There are 3 ways to turn a row about zero (a turn may also mirror it). The second row of each pair is the first, turned, with some noise. The first 33 pairs use one turn. New pairs use 3 turns, one after the other, and a turn may come again.
Known pairs, each followed by its turns in order:
6 -20 -9 11 16 0 -2 -12 13 -23
1 5 -7 -6 27 15 -4 16 5 -13 : B

-34 16 13 -35 -31 -13 9 34 -10 -25
-3 -10 -27 -25 -28 10 45 -19 -4 33 : B

-7 -24 -1 -18 -37 -17 32 35 11 -17
-13 -12 -7 -13 23 18 49 -34 -11 13 : B

-35 32 -19 11 29 24 -31 6 -15 29
5 48 -18 3 -31 -3 -14 -32 -37 17 : U

-1 -36 35 14 -21 14 -19 5 -3 -18
-22 -20 -8 -17 -7 17 -46 -22 3 8 : T

0 3 -2 -5 15 18 36 0 28 10
-28 6 20 18 -5 22 8 12 -24 -9 : B

-13 -34 16 19 -11 -35 -22 23 7 -2
18 -23 10 -6 31 -1 26 -7 41 13 : B

2 13 10 -2 -23 4 -19 33 -35 -2
10 -3 -23 -6 -14 -42 21 -15 8 16 : B

22 -6 -26 5 -20 13 -8 -10 -36 18
20 12 17 4 -29 29 4 19 9 27 : U

6 22 0 -35 10 -12 -37 -9 -34 22
-4 36 45 35 -16 7 -5 9 -14 -7 : T

-36 23 20 -35 29 -12 -35 16 13 3
-7 39 32 -25 -18 9 2 21 -35 25 : T

13 29 20 23 -36 31 7 29 8 22
-13 34 9 38 -16 -34 23 -21 0 14 : B

-27 11 -22 -15 4 -18 -30 23 -25 -32
-31 22 0 -35 -12 4 -25 -24 22 16 : U

14 4 -11 -11 -20 34 9 0 31 16
-2 -22 10 25 -13 26 1 6 -31 -18 : U

36 -25 -20 -30 33 8 3 -6 10 7
-37 -5 -15 21 -28 4 38 12 -3 -17 : T

-10 22 -22 -36 28 1 20 30 -33 36
-14 47 17 27 23 13 -44 3 -19 28 : U

12 -20 30 -14 -5 -22 10 11 35 22
0 -24 -3 -18 -20 42 5 27 10 10 : T

2 -12 -24 16 6 5 -25 32 -10 26
-26 35 2 7 -29 2 10 16 -10 19 : U

-23 11 12 14 -28 22 -6 33 -30 6
10 -2 17 -13 25 -15 -48 8 -8 -18 : T

-4 -31 -31 -18 7 3 6 -28 -23 14
-25 17 -10 29 -11 -23 6 13 35 -1 : T

19 26 -29 -2 20 -35 33 -36 -6 -36
4 33 10 -58 1 29 -25 -4 -28 -25 : B

-23 -27 22 -28 5 17 -2 -15 9 -9
-34 1 10 -25 -25 -5 -5 -2 20 17 : T

14 -16 -23 18 -14 8 1 15 21 24
-16 -3 10 10 -17 6 18 35 -24 0 : U

-8 23 11 -6 -14 25 35 22 11 -22
-26 27 -11 3 -19 11 36 -1 -18 4 : B

7 0 -18 20 16 6 25 33 -3 -34
-17 0 -1 -10 -13 -22 -37 34 10 -17 : U

-12 -8 2 -31 -15 15 10 -35 -7 10
-8 0 23 1 -26 -19 -1 1 37 2 : T

20 8 -36 11 -12 14 -33 11 -27 8
38 8 -17 14 6 -40 -11 -3 -16 -3 : B

-21 -31 -13 3 -12 11 -6 12 29 4
-5 -4 -37 -22 -17 -13 -17 19 1 11 : T

-7 28 36 18 18 26 16 -36 31 -31
41 -30 -32 -2 2 -24 -12 -25 -9 -44 : U

24 17 -27 8 2 -37 -32 -18 -28 8
15 29 -17 -35 3 31 12 13 12 30 : U

-31 -8 -24 -36 35 -12 -29 6 -17 5
-27 60 3 7 -10 -10 3 27 -11 9 : T

-16 -31 4 -12 22 3 8 17 -18 11
-13 26 27 22 6 -22 -2 0 11 -2 : U

17 -27 10 -19 13 -13 24 -26 29 -15
-36 -4 8 -17 35 37 -19 1 -4 -3 : B

New pairs, each followed by its turns in order:
16 23 16 15 31 -14 37 -14 27 -5
3 -6 18 -12 -15 -43 -11 -35 28 -3 : T B U

8 -12 -26 -6 -17 -21 -37 -5 16 0
25 -3 15 39 10 8 13 -27 -4 0 : T B T

-13 -35 -34 -9 -3 30 -19 -32 -2 -19
53 4 -4 -25 -5 8 -5 -10 0 -38 : B T B

-13 35 19 35 -13 1 14 -7 -33 36
-16 7 12 26 1 56 -8 -26 6 27 : U B T

-12 9 -26 -37 14 -29 -35 29 23 -34
2 -5 18 -12 7 52 22 -59 -1 -3 : T T T

15 6 -25 10 8 -3 35 10 -33 14
-35 4 -10 -35 12 9 -18 -9 16 0 : T U U

-24 -17 17 -22 37 0 23 -34 -28 25
41 -11 -24 14 -13 19 -22 -3 -9 47 : B T B

1 -9 23 9 34 -15 17 -14 -23 2
-24 -13 5 -17 -24 -23 -1 5 3 27 : U B B

15 13 -5 -27 -20 16 30 5 -31 16
11 -4 -7 39 37 23 23 -1 -5 -9 : B U U

35 -15 18 -31 -12 -14 24 -8 -20 27
-2 -4 -5 -1 -7 -36 -33 12 -51 -13 : T B U

29 19 -1 -2 -37 4 3 6 20 20
11 39 -3 -30 15 -10 -13 -10 -16 -16 : T B U

-2 13 -25 -11 -34 1 -21 8 -7 -33
-20 -10 -7 5 -44 -22 9 5 -2 -22 : T U T

2 -34 15 -27 0 -16 -14 11 -24 4
7 -32 16 -33 9 -5 -21 0 -13 4 : U B T

29 -22 20 -30 15 9 -9 -21 -20 -22
23 -2 56 2 11 15 7 15 14 9 : U T U

6 22 17 16 11 14 -13 35 18 27
-41 -23 1 6 -15 -3 9 17 -31 -19 : B T T

-15 12 -18 13 -15 -16 16 -29 23 19
8 25 1 15 41 1 -7 -23 -11 -14 : B U B

13 1 25 33 -18 -2 -11 12 27 -10
28 8 -25 -13 13 -3 -28 -13 3 26 : T T T

-19 -12 17 19 -11 -14 -9 -17 1 -10
0 -11 9 2 22 -15 -10 9 -28 7 : B B T

7 22 -17 -10 -30 26 22 -9 -3 -11
-12 28 -4 -31 -1 -14 21 14 -20 -13 : U B U

-29 -22 17 -6 0 -14 -22 -24 22 23
-21 -2 1 20 -5 41 18 -10 -25 -5 : U U T

1 -5 36 -1 16 25 -22 22 -11 -37
-29 -34 -39 -14 0 16 0 -19 -19 -2 : U U B

-21 -28 -20 -4 -14 3 -37 -31 -3 5
6 6 30 -33 -32 -9 7 19 -2 30 : B T U

-5 20 -10 -36 3 23 -19 15 21 24
0 -2 -26 6 -20 20 -10 -22 20 -36 : T T U

13 24 -13 1 27 -30 17 37 14 -12
-44 6 -22 -8 -8 10 28 24 16 13 : B T B

-25 5 -21 10 -5 -34 0 -11 22 -33
-9 6 -27 8 -4 -46 -6 21 -14 -17 : T U B

3 28 24 -4 12 2 36 29 6 -31
-1 -29 14 -8 27 14 -36 -32 -19 4 : U U U

34 -27 22 -21 9 -28 -7 -29 -11 -15
46 10 29 -13 15 -12 -29 24 10 -6 : B T T

19 -20 27 29 21 -20 -9 23 3 23
-31 40 -6 3 10 1 -9 -21 16 27 : U U U

-4 26 -30 -35 -26 20 -6 24 2 -34
19 -17 -58 22 -3 -19 -6 15 -23 6 : U B T

17 -6 -1 35 -1 24 -23 19 -13 -23
30 8 6 9 8 5 -41 33 0 -8 : B T U

-9 9 8 1 -10 -28 -34 12 32 -22
-26 -17 18 21 -4 -24 -6 27 26 10 : B T U

-33 -24 -35 -14 4 22 -18 21 16 4
-3 -20 16 38 -13 16 12 8 33 -29 : T B T

-33 29 -28 34 -3 -20 -34 24 -32 -5
-16 32 60 25 8 -7 16 10 0 36 : B B T

-9 31 -29 -10 17 -4 17 10 17 32
-2 15 25 -1 33 14 -8 -19 -23 32 : U T T

22 35 -10 30 -5 -16 7 -33 -12 16
5 3 -4 28 23 21 -25 7 -39 -16 : B U B

